There are 9 hidden switches. A switch that is on adds its own fixed numbers to the row, and there is some noise. The rows also spread widely along 12 directions, which tell nothing about the answers.
Known rows, each followed by its switches (1 for on, 0 for off):
[-0.20  0.02  0.30 -1.89  1.18  0.24  0.37  1.22  1.25  0.26 -0.95  2.01
  1.22 -0.02  1.71 -1.31  1.04 -0.85  0.72 -1.21  1.45  0.57  1.99  2.31
 -2.14  0.30] | 0 1 1 1 0 0 1 0 1
[-1.40  1.90  0.50  0.24 -2.41 -0.51  3.51 -2.54  3.31  1.12  0.49 -2.57
 -2.05  0.20 -1.84 -1.56  0.58 -1.76 -0.38  2.14  1.24 -2.29  1.29  0.63
 -1.17  0.80] | 1 1 0 1 1 1 1 0 0
[-1.07  0.77 -1.06  3.66 -1.33 -1.95  0.49 -0.84  1.57  3.38  3.36 -2.73
 -1.09 -0.02 -3.23  1.92  2.27 -3.98 -1.03 -0.96  2.31 -0.08 -0.41  2.24
 -1.16  1.76] | 1 0 0 0 1 1 1 1 0
[-0.98  1.96 -4.19 -0.92  2.97  0.00 -4.05  0.35 -1.28  3.46  0.97  1.10
  0.84 -0.59  1.20  5.11  4.44 -1.81 -2.04 -3.53 -0.24  4.70 -2.17  0.92
  0.34  0.92] | 0 0 0 1 1 0 0 0 0
[ 0.58  4.71  2.10 -1.86 -4.78  0.77 -1.95  0.22 -2.60 -1.26 -2.41 -2.61
 -0.75  2.23  2.37  2.03  1.78  0.90  1.05  4.47  1.39 -1.33 -1.09  0.98
  3.65 -2.63] | 0 0 0 0 0 1 0 0 0
[ 1.30 -0.08 -0.43  0.78  5.88  0.53  1.69  0.19  4.89  0.24  1.78  2.57
 -0.44 -3.16  0.82 -2.59 -3.35 -1.16 -0.96 -3.24 -4.58  1.10  1.14 -2.24
 -1.68  0.90] | 0 1 1 0 0 1 1 1 0
[ 0.36  3.77  2.83  6.16 -0.26 -0.65 -0.61  0.31  1.81  0.47  4.26 -2.79
  0.29 -0.34  0.40  3.09 -0.06 -2.50 -2.23 -0.90 -1.41 -0.20  2.21 -2.35
  3.48  1.93] | 1 0 0 1 1 1 1 1 0
[-1.35  0.95  0.11 -0.11  0.18  0.99  2.18  1.61  2.62 -0.56  1.80 -0.30
  0.80 -1.51 -1.27  1.64  2.75 -1.17 -1.81 -2.06  0.85 -3.52  1.28  0.62
 -1.89  1.75] | 0 0 0 0 0 1 1 0 0
[-1.36  0.65  2.25 -0.46 -2.36 -1.64  1.99  1.40  1.20 -0.30  0.24  0.07
 -0.26  0.17 -0.11  1.27  3.23 -0.35 -1.26 -1.55  2.53 -1.69 -1.36  1.32
 -1.08  1.37] | 1 0 1 0 0 1 1 1 0
[ 2.04  3.79 -0.51 -2.29 -5.50 -0.42  0.65 -3.47  2.50 -3.45 -0.95 -2.32
 -0.98  2.50 -0.03 -0.37 -0.15  1.67  1.85  3.16 -0.22 -3.85  1.13 -0.36
  0.03 -2.99] | 0 0 1 0 0 1 1 1 0
[-0.56  3.61 -3.43 -1.91 -4.39  1.01  0.98  0.74  3.49  2.25  1.80 -2.29
 -3.13 -0.40 -2.82  0.50  3.77 -2.32  0.61  0.16  2.00 -5.53 -4.04  1.27
 -1.31 -1.21] | 0 0 1 0 0 0 0 1 0
[-0.25 -1.46 -1.55  3.57  3.78 -0.93  0.41 -0.80  3.02  5.30  4.66  1.02
 -0.43 -2.15 -1.98 -1.40 -0.62 -3.12 -0.82 -2.09  0.49  0.57  1.90  0.94
 -2.32  2.70] | 1 1 0 0 0 0 1 0 0
[-2.56  2.76  0.96  0.56  0.92  0.35  0.61  1.83  1.40  1.56  3.16 -0.58
 -0.19 -0.67  2.31  3.79  2.59 -1.68 -2.09 -1.81 -0.54  0.70 -1.58 -0.09
  0.12  2.21] | 1 1 0 0 0 1 1 1 1
[ 0.66  2.99  2.73  2.63 -8.10 -3.37 -0.20 -1.87  0.70 -1.43  3.15 -3.04
 -1.42  3.98  1.74  1.97 -0.55  1.68  1.92  1.97  1.16 -3.17 -0.50 -0.37
  1.57 -0.16] | 1 0 1 0 0 0 1 1 0
[-0.63  1.15  0.04  0.08  0.90 -0.66  0.14 -2.40  1.32  1.76  1.36  0.17
 -0.66 -0.56  0.78  1.14  1.42 -0.31 -2.14 -1.40 -0.18  0.26  0.77 -0.91
  0.86  1.70] | 0 1 0 0 0 1 1 1 0
[-0.73  1.93  1.02  3.88 -2.46 -2.92 -3.19 -0.44 -3.88  3.39  0.70 -2.34
 -0.72  1.23 -1.58  4.26  5.14 -1.77 -1.86  0.03  4.53  1.24 -0.94  2.19
  3.30  1.76] | 0 0 0 0 1 0 1 0 0
[ 1.06  1.99  0.95  0.26  1.77 -0.89 -0.99  0.33  1.63 -0.38  0.51  1.17
 -0.25 -0.49  0.24  0.19  1.27  0.76 -0.65 -0.45  0.30 -0.58  0.88 -0.35
 -0.81  0.20] | 0 1 1 0 1 0 1 0 0
[ 1.84  1.66 -2.08  0.08  0.05  0.13 -1.19 -1.27  2.97  0.13  2.24  0.89
  1.05  0.24  0.70  0.54  0.15 -1.16  0.36 -2.12 -1.21 -0.81  1.72 -0.12
 -0.54 -0.15] | 0 0 1 1 0 1 1 1 0
[ 0.41  1.10 -0.26  6.06 -0.67 -3.34  1.31  1.39  3.34  0.89  2.24 -1.35
 -1.63 -2.39 -2.76 -0.15  0.56 -2.72 -1.81 -3.31 -1.79 -1.14 -1.51 -2.56
  1.32  2.31] | 1 1 1 0 0 1 0 1 1
[-0.47  2.79 -0.30  0.44 -0.14  0.20 -0.30  1.39  0.13  1.85 -0.82 -1.22
 -0.66 -1.08 -0.72  0.37  3.08 -1.46 -1.35  0.94  1.38 -0.12 -0.29  0.30
  1.57 -0.29] | 1 1 0 0 0 0 0 0 0
[-2.10 -1.32 -3.91  0.05 -0.84 -0.84  3.09 -3.18  0.37  2.25 -0.86 -2.51
 -1.36 -0.24 -2.55 -0.21 -0.08 -3.58  0.16 -0.38 -0.60  2.70 -0.61  2.49
 -1.86  1.22] | 0 0 0 0 0 1 1 0 1
[ 0.56  0.19 -1.05  1.44  0.83 -0.99 -0.25 -0.79  1.44  1.57  1.75  1.37
 -0.90 -1.24  0.20  0.18  0.27 -1.38 -0.38 -3.09 -1.61 -0.58 -1.27 -1.54
  1.06  2.16] | 0 0 0 0 1 1 1 0 1
[-1.43  1.56 -0.11 -1.06  1.35  2.68  2.17 -0.12  4.61  0.61  5.51  0.64
  2.13 -0.07  4.26  1.75  0.57 -0.58 -1.72 -2.38 -1.63 -1.14  4.49 -1.23
 -1.88  2.13] | 1 1 1 0 0 0 1 1 0
[-1.30 -0.39 -1.62 -0.26 -2.53 -2.51  1.91 -0.20 -0.40 -1.23 -2.59 -1.36
 -0.06  0.66 -0.21  0.69  1.99 -0.61 -0.61 -1.48  0.08  2.09 -0.71  1.79
 -0.91  0.74] | 0 1 1 0 0 1 0 0 0
[ 0.98  2.05 -2.27 -1.91 -3.22  3.66  1.93 -0.76  1.41  0.18 -0.28 -0.48
  0.35  0.87  5.03 -3.06 -1.21 -1.49  1.80 -0.43 -2.82 -1.38  2.08 -1.36
  4.60 -0.79] | 0 1 0 0 0 0 1 0 0
[ 0.51 -2.47 -2.29  3.47 -0.42 -4.16  3.18 -1.88  0.72 -1.75 -3.36 -1.55
  0.06 -0.44 -2.82 -2.66 -3.01 -2.20  0.76 -2.04 -2.74  5.07  0.53  0.71
 -0.89  0.31] | 1 0 0 1 0 1 1 0 0
[ 2.35  2.16 -4.12  0.58  4.40  1.07 -2.52 -0.49  1.28  1.41 -0.44  2.11
  0.41 -3.07  1.44 -0.30  0.35 -1.35 -1.60 -3.16 -5.11  2.28 -0.02 -4.02
  3.93  0.12] | 0 1 0 0 0 1 0 0 1
[ 1.50  3.21 -0.90 -0.94 -0.23 -0.34 -0.70  0.60  3.15  0.41  0.27 -0.28
 -3.27 -1.59 -1.93 -1.00 -0.45 -0.08  1.44  0.98 -0.52 -2.96 -3.91 -0.56
 -1.21 -2.51] | 0 0 0 0 0 0 0 1 0

New rows, each followed by its switches (1 for on, 0 for off):
[ 1.88  2.85  1.29  0.53  2.11  1.06 -0.55  2.96  3.67  0.23  1.29  1.93
 -0.81 -2.81 -1.26 -1.64  1.50 -0.45 -0.30 -0.86  0.50 -5.46  0.00 -0.80
 -0.08 -0.31] | 0 1 0 0 0 1 1 0 0
[ 0.32  2.45 -2.63  4.29 -0.13 -1.71  1.49 -1.41  3.52 -1.34  0.90 -3.88
  0.02 -0.79 -2.78  0.31 -1.87 -2.48 -0.44  0.83 -3.82  1.69  2.75 -1.35
 -1.08 -0.06] | 1 1 1 1 0 1 0 0 1
[ 0.76  1.23 -1.05  3.33 -1.72 -3.67 -1.84 -1.24  2.36  0.98  4.05 -0.50
  0.15  0.86 -0.47  2.26  0.88 -0.56 -0.17 -1.35  0.13 -0.57  0.51 -0.12
 -1.44  1.32] | 1 1 1 0 0 1 0 1 1
[ 0.38  0.24 -0.37 -2.16 -0.19 -0.70 -0.07 -0.14  3.87 -0.81  3.25  1.51
  0.63  1.49  1.62  0.26 -0.68  0.65  2.14 -0.54  0.99 -1.83  1.00  3.28
 -6.29 -0.51] | 0 1 1 0 0 1 1 1 0
[ 2.00  2.03 -3.27 -0.51  1.25 -1.58 -2.24 -3.85  2.21  2.33  0.68  0.62
 -3.59 -1.10 -2.02 -0.95 -1.85 -0.06  1.48  1.25 -2.55 -0.26 -3.40 -1.67
 -0.78 -1.18] | 0 0 0 0 1 1 0 0 1
[ 1.65 -2.02 -0.77 -1.53 -2.29 -1.78 -1.04 -0.66 -0.39 -0.46 -1.40  1.81
  2.08  2.17  3.50 -1.82 -1.15  0.24  2.69 -1.11  1.16  2.64  1.65  2.44
 -0.68 -1.34] | 1 0 0 0 0 0 0 1 0
[ 0.52 -0.39 -1.33  2.44  1.06  0.31  0.39 -1.53  1.87  1.21  3.73 -0.03
  1.54  0.06  2.01  1.18 -1.68 -2.36 -0.80 -3.13 -2.80  1.99  3.26 -0.50
  0.31  2.01] | 0 0 1 0 0 1 1 1 0
[ 0.64  3.60 -1.84  4.50 -1.61 -2.18 -0.42  1.48  3.66  1.00  3.66 -1.49
 -3.93 -1.54 -2.24  0.32 -1.57 -2.13  1.93 -1.63 -3.18 -3.02 -5.71 -1.39
  0.26  0.57] | 0 1 0 1 0 1 1 0 1
[-0.26 -2.07 -1.87 -2.21 -0.63  2.56  2.53 -1.28  2.36  4.25  0.51  0.89
  0.46 -0.73 -0.23 -3.58  1.25 -4.40  0.41 -1.55  2.93 -1.93  2.78  3.51
 -0.97  0.94] | 0 0 0 0 0 1 1 1 0
[ 1.66  2.43 -2.25  0.92 -2.62 -1.09 -2.19 -3.22  0.85 -0.08  1.25 -1.69
  1.58  1.29 -3.25  2.56  4.30 -0.16 -1.20  0.88  2.75 -3.13  4.14  0.89
 -0.27 -0.12] | 0 0 1 0 0 1 1 0 0
[-0.59 -0.70 -0.84  2.18 -2.14 -1.20  3.11  0.44  4.08  0.53  3.97 -0.07
 -0.67 -0.51 -0.90 -0.53 -0.20 -1.96  0.51 -3.21 -0.62 -3.48 -0.56  0.00
 -2.09  2.56] | 1 0 0 0 1 1 1 0 0
[-0.84  2.98 -0.06 -0.86  1.82 -0.19 -0.11  2.01  2.01 -3.08  0.46  0.28
  0.78 -1.48  1.47  3.42  1.84  2.01 -1.53 -1.74 -2.16 -0.58 -0.22 -2.17
 -1.49  0.25] | 0 1 0 0 0 0 0 0 1
[ 1.81 -0.03  2.25  4.72 -1.32 -1.81  0.91 -1.20  0.10  2.06 -2.38 -2.10
 -1.31 -0.47 -1.35 -4.57 -2.27 -3.85  0.50  1.09  1.17  1.41  2.70  1.16
  3.86 -0.04] | 0 1 0 1 0 1 1 1 0
[ 2.19 -2.49 -0.97  2.12 -5.36 -4.22 -0.96 -2.18 -0.60 -0.67 -0.38  0.27
  2.04  3.16  1.57 -1.53 -0.70 -0.56  3.13 -1.93  2.06  1.32  2.48  2.16
  0.60  0.01] | 1 0 0 0 0 0 1 1 1
[-0.24  1.28 -1.49  1.45 -2.19 -1.06  1.33 -1.12  2.13  0.99  1.75 -1.85
 -1.95  0.55  0.53 -0.42 -1.13 -1.13  0.60 -0.16 -1.77 -0.12 -0.55 -0.46
 -0.28  0.72] | 0 1 1 0 1 0 0 0 0
[-0.12  0.09  0.35  1.17  4.42 -0.61  1.00  0.90  1.22 -2.90 -1.12  1.03
  2.82 -2.58  0.69  2.83  1.56  0.05 -4.77 -4.90 -3.31  3.48  3.12 -3.08
  0.39  1.99] | 0 0 1 0 0 1 0 1 0
[ 2.59  2.02 -0.76  2.18  1.79 -1.49 -1.66 -0.71  2.23 -0.69  0.06  0.84
  0.25 -1.70 -0.59 -1.04 -0.57  0.24 -0.46 -0.31 -2.34 -0.52  1.60 -3.08
  1.34 -0.33] | 1 1 0 0 0 1 0 0 1
[ 1.15 -2.36 -2.26  1.88 -3.00 -1.85  0.39 -1.97  3.74  1.99  4.68  0.45
  1.34  1.29 -1.43 -1.62 -0.77 -1.60  2.28 -0.93  2.24 -3.59  4.34  2.11
 -4.26  1.54] | 1 0 1 0 0 0 0 0 1
[ 2.24  1.78 -4.12  1.41  3.64  0.05 -2.22 -1.92  2.39  1.48  1.84  1.93
  0.05 -2.75 -1.22  0.60  0.60 -0.98 -1.32 -3.47 -3.91 -0.17 -0.14 -3.78
  1.97  0.81] | 0 0 0 0 0 1 1 0 1
[ 1.07  0.88  0.80  0.23  0.91 -0.91 -1.05 -4.64  0.91  1.17  1.39  0.51
 -0.14 -0.11 -0.40  0.55 -0.26  1.22 -1.32  1.14  0.08 -1.09  3.19 -1.48
  0.57  0.93] | 0 0 0 0 0 1 1 0 0
[ 0.00 -0.21 -1.65  1.77 -4.98 -0.91  0.81  1.00  2.56  1.76  2.23 -1.23
  0.48  0.35 -4.04 -0.52  3.70 -3.63  1.25 -1.80  5.19 -6.26  1.01  4.33
 -2.19  1.16] | 0 0 0 1 0 1 1 0 0
[ 1.05 -3.74 -3.11 -0.38 -0.40 -3.08 -0.68 -1.70  0.40  0.85 -0.74  3.77
  2.52  0.77  2.95 -1.79  0.74 -0.49  0.69 -4.99 -0.21  2.97  1.71  0.56
 -0.47  2.11] | 1 1 0 0 1 1 0 0 1
[-0.19  3.39  2.12  0.33 -1.40 -0.31  0.48  1.26  1.00 -1.24 -1.01 -1.06
 -0.26 -1.05 -1.87  2.17  5.02 -0.59 -2.69 -0.66  2.16 -3.49 -0.01 -0.83
  1.64  0.59] | 0 0 1 0 0 1 1 1 1
[ 1.86  4.04 -2.13 -3.15 -1.91  0.28 -1.37  0.46  2.18 -2.79 -1.04  0.05
  0.31  0.43 -0.80  0.53  2.40  1.04  2.04  1.73  0.44 -3.65 -1.00  0.67
 -1.74 -3.09] | 1 0 0 0 0 1 1 0 1
[ 0.05  2.52  0.33  6.37 -0.20 -3.24 -1.23  2.83  0.11  0.90  1.86 -3.68
 -1.53 -0.57 -4.93  2.57  1.60 -3.07 -0.30  0.82  1.58  0.43 -1.60  3.26
 -1.77  0.35] | 0 1 1 0 0 1 1 0 0
[ 0.67  0.04  0.46 -3.79 -0.84  2.75  1.86 -3.11  3.10  0.70  1.43  0.68
  0.20  1.03  3.29 -2.74 -2.99 -0.51  2.07  1.72 -0.23 -2.09  3.69  1.31
 -1.60 -0.87] | 0 0 0 0 0 1 1 1 0
[-1.50 -3.46 -2.62  0.89 -0.15 -3.38  5.92 -2.23  5.14 -2.51  0.22 -0.06
  0.39 -1.13 -1.92 -1.61 -0.89 -0.47 -0.90 -5.26 -1.82  0.55  2.38 -0.42
 -5.24  2.73] | 0 1 1 0 0 0 1 1 1
[-1.94 -2.70  4.81  0.57  0.69 -1.15  2.58  1.20  0.82 -2.18  1.18  1.44
  2.21  0.12  4.17  0.91 -3.19  0.51  0.12 -2.10 -0.67  1.31  3.42  1.01
 -3.09  3.00] | 0 0 0 1 0 1 0 0 1
[ 1.21 -0.16  0.63  2.96  1.19 -2.05  0.99  1.68  2.92 -3.41  0.79  0.07
  2.27 -1.41 -3.71  0.91  1.51 -0.19 -1.43 -2.38  0.77 -2.50  3.77  0.58
 -3.45  1.00] | 0 0 1 0 0 1 1 0 0
[-0.88 -0.13 -3.40 -2.18 -3.82  1.88 -0.27  1.37 -0.25  1.50  2.13  0.47
  1.51  1.72  4.59  1.62  1.43 -2.27  1.76 -3.05 -0.45 -0.34 -1.12  2.55
  0.52  0.80] | 0 0 0 0 0 1 0 0 0
[-1.61  3.87 -1.08 -0.95  5.60  5.16  2.62  2.04  4.76  2.46  4.14 -1.13
 -1.80 -3.44 -0.06  0.44 -2.17 -3.63 -0.63  1.16 -4.44 -0.31 -1.01 -0.62
 -2.46 -0.18] | 1 0 0 0 0 1 1 0 0
[ 0.72  2.17  1.34  0.90 -0.86  0.84  1.05 -1.25  4.53  0.96  5.04 -0.28
 -0.86  0.10  1.19 -0.36 -2.36 -1.01  0.91  0.89 -1.53 -3.48  1.67 -1.26
 -1.05  0.63] | 1 0 1 0 0 1 1 1 1
[-0.13  3.07  2.06  1.93  2.46  2.59  1.77  0.61  2.45 -0.74  1.77 -2.79
  0.51 -0.90  0.73  1.00 -1.34 -2.44 -1.60  1.29 -1.87  1.02  4.47 -0.57
  0.05 -0.05] | 0 0 1 0 1 0 1 1 0
[ 1.15  1.03  1.33 -0.06 -1.76 -2.10 -0.85 -4.09  3.68  0.86  3.46  0.96
 -0.52  0.87 -1.35  0.61  0.59  1.20 -0.14  0.31  2.61 -4.56  2.59  0.14
 -2.67  0.87] | 0 0 1 1 0 1 1 1 0
[-0.27  1.74 -1.30  0.13  0.73  1.99  1.08  3.23  2.72 -0.23  2.21 -0.38
  1.16 -0.54  2.08  1.06  0.46 -3.36  0.41 -2.60 -1.82  0.77 -0.33  1.29
 -0.94 -0.07] | 1 0 0 0 1 1 1 1 0
[ 0.84  2.08  0.59 -0.65 -0.40 -1.54 -0.52 -2.94  1.73 -0.51 -0.54 -1.43
 -1.39 -0.25 -2.48  0.70  0.37  0.94 -0.52  2.58  1.10 -1.48  0.75  0.01
 -1.72 -1.39] | 0 0 0 0 0 1 0 1 0
[ 1.95  1.88 -2.83 -0.34  3.55  0.68 -1.80 -0.53  2.92  1.09  1.90  2.10
 -1.13 -2.00  2.29  0.27 -1.97 -0.84 -0.23 -3.17 -5.34  1.59 -2.57 -3.24
  1.13 -0.35] | 0 0 0 0 1 1 0 1 0
[-0.01  0.37  0.04  1.84 -1.55 -3.31  0.68 -2.92  3.17 -0.10  2.42 -0.50
 -0.31  0.57  0.75  0.30 -1.58  0.96 -0.08 -1.13 -0.84  0.31  1.66 -1.51
 -1.37  1.04] | 1 1 0 1 0 0 0 1 0
[ 0.62  1.40 -4.42  0.95  3.04 -1.06 -0.09 -0.56  3.16 -0.49  0.88 -0.95
 -0.83 -1.47 -2.19  0.55 -1.47 -1.22 -0.07 -0.62 -3.88  2.28 -0.62  0.11
 -3.69 -0.86] | 0 1 1 0 0 1 0 0 0
[ 0.57 -0.09 -2.86 -2.62  3.86  2.40 -0.15  0.77  1.00 -0.56 -0.94  1.83
  3.47 -0.77  2.21 -0.31  0.16 -2.01  0.57 -1.30 -1.79  3.46  3.32  1.66
 -1.92 -0.76] | 1 0 0 0 0 1 1 0 1
[-0.27  2.75 -2.19 -1.18  1.83 -1.04 -1.70 -0.84  3.37 -0.71  3.52  1.85
  1.07  0.16  3.17  3.67  0.74  1.01 -0.33 -3.08 -2.84  1.31 -0.79 -1.41
 -2.36  0.63] | 1 1 0 1 0 1 1 1 1
[ 1.12 -0.27 -2.14  2.35  0.76 -4.05 -0.26 -4.88  1.58  1.53  0.24 -0.56
 -2.11 -1.16 -3.64 -0.71 -1.78 -0.04 -0.30  0.77 -1.88  1.39 -0.63 -1.89
 -0.90  0.67] | 1 0 0 0 0 1 0 0 1
[-0.40 -0.84 -4.63 -0.03 -0.82 -0.30  0.37 -3.27  0.89  4.67  1.49  0.68
  0.34  0.18  0.32 -0.84  2.53 -2.89 -0.88 -2.62  0.32  1.10  0.92  0.61
  1.55  2.30] | 1 1 0 0 0 1 1 0 0
[ 0.85  0.95 -0.74 -1.46  3.26  0.52  0.04 -1.04  2.63  1.88  1.02  1.96
 -2.14 -1.90  0.45 -1.19 -1.80 -0.72  0.19 -1.06 -2.30  0.44 -2.27 -0.73
 -0.85 -0.37] | 0 0 0 0 0 1 1 1 0
[ 1.69  0.34  0.09  6.15  2.38 -5.45 -2.25 -0.96  0.60  0.71  0.40 -0.34
 -1.01 -0.83 -1.75 -0.18 -2.63 -0.55  0.00 -0.72 -1.91  4.87 -0.33 -0.94
 -0.21  0.48] | 1 1 0 1 1 0 0 0 0
[ 0.45  1.71  3.37  2.09 -2.24  0.14 -1.97  1.57  0.78  0.07  4.92 -0.54
  1.89  2.51  4.67  1.91 -1.09 -0.41  2.32  0.65  2.02 -1.76  3.77  2.47
 -0.74  0.43] | 0 1 0 0 0 0 1 1 1
[ 0.55 -0.24 -6.04 -0.53  4.66  1.28  0.24 -2.69  1.91  2.86  0.35  2.08
  1.69 -2.90 -0.52  0.01  2.19 -2.48 -3.21 -4.83 -3.52  3.04  1.73 -2.65
  1.75  1.85] | 1 0 0 0 0 1 1 0 0
[-1.13  0.17  0.78 -0.42 -4.52 -2.33  2.40 -3.22  0.93  0.10 -0.92 -1.10
 -0.92  0.91 -0.30  0.03  3.19  0.32 -1.64 -1.06  2.69 -2.41  0.74  0.00
  1.22  1.72] | 0 1 0 0 0 1 1 1 0
[-2.62 -0.13  4.11 -0.38  1.54  2.32  5.11 -0.09  0.65 -0.77 -1.49 -1.13
  2.14 -1.53  1.40 -0.25  1.26 -1.65 -3.60  0.34  0.38  0.34  6.20 -0.85
  1.24  2.78] | 1 0 0 0 0 1 1 0 1
[-0.24 -0.24  0.51 -0.87  0.76 -0.29  2.33 -2.95  4.25  0.76  2.55  1.10
 -1.00 -1.24 -0.64 -0.90 -0.29  0.92 -1.62 -1.02 -0.34 -3.49  2.59 -2.31
 -2.39  2.19] | 0 0 1 0 1 0 0 0 0
[ 2.34  2.79 -3.58  0.77  0.25 -1.49 -2.85  1.72  2.64  0.18  0.26  0.21
 -1.34 -1.54 -2.23  0.20  0.21 -1.66  2.14 -1.79 -1.10 -0.60 -3.66  0.17
 -1.26 -2.53] | 0 0 0 1 0 0 0 1 1
[-1.29  2.83  1.83  0.74 -0.27 -1.39  1.68 -0.11  3.07  3.05  2.07 -0.72
 -4.93 -1.25  0.10 -0.54 -0.46 -1.45 -0.64  0.73 -1.27 -1.08 -4.87 -1.76
  0.21  1.24] | 1 1 1 0 1 1 0 1 1
[-0.36  2.90  2.21 -0.49  1.34  0.46 -0.96  1.53  0.48  0.78 -0.18  1.10
 -0.07 -1.10  1.23  1.23  2.88 -0.16 -1.72 -0.74  1.16 -1.11 -0.25 -0.03
  1.54  0.91] | 0 1 0 1 0 1 1 0 0
[ 1.94  0.64  0.89  2.90  1.10 -0.98 -1.36  3.13  2.37  0.03  3.11  2.17
  0.69 -0.32  1.60 -0.69 -0.36 -0.74  0.96 -3.17 -0.43 -1.47  0.75  0.19
 -0.50  1.04] | 0 1 1 0 1 0 1 0 0
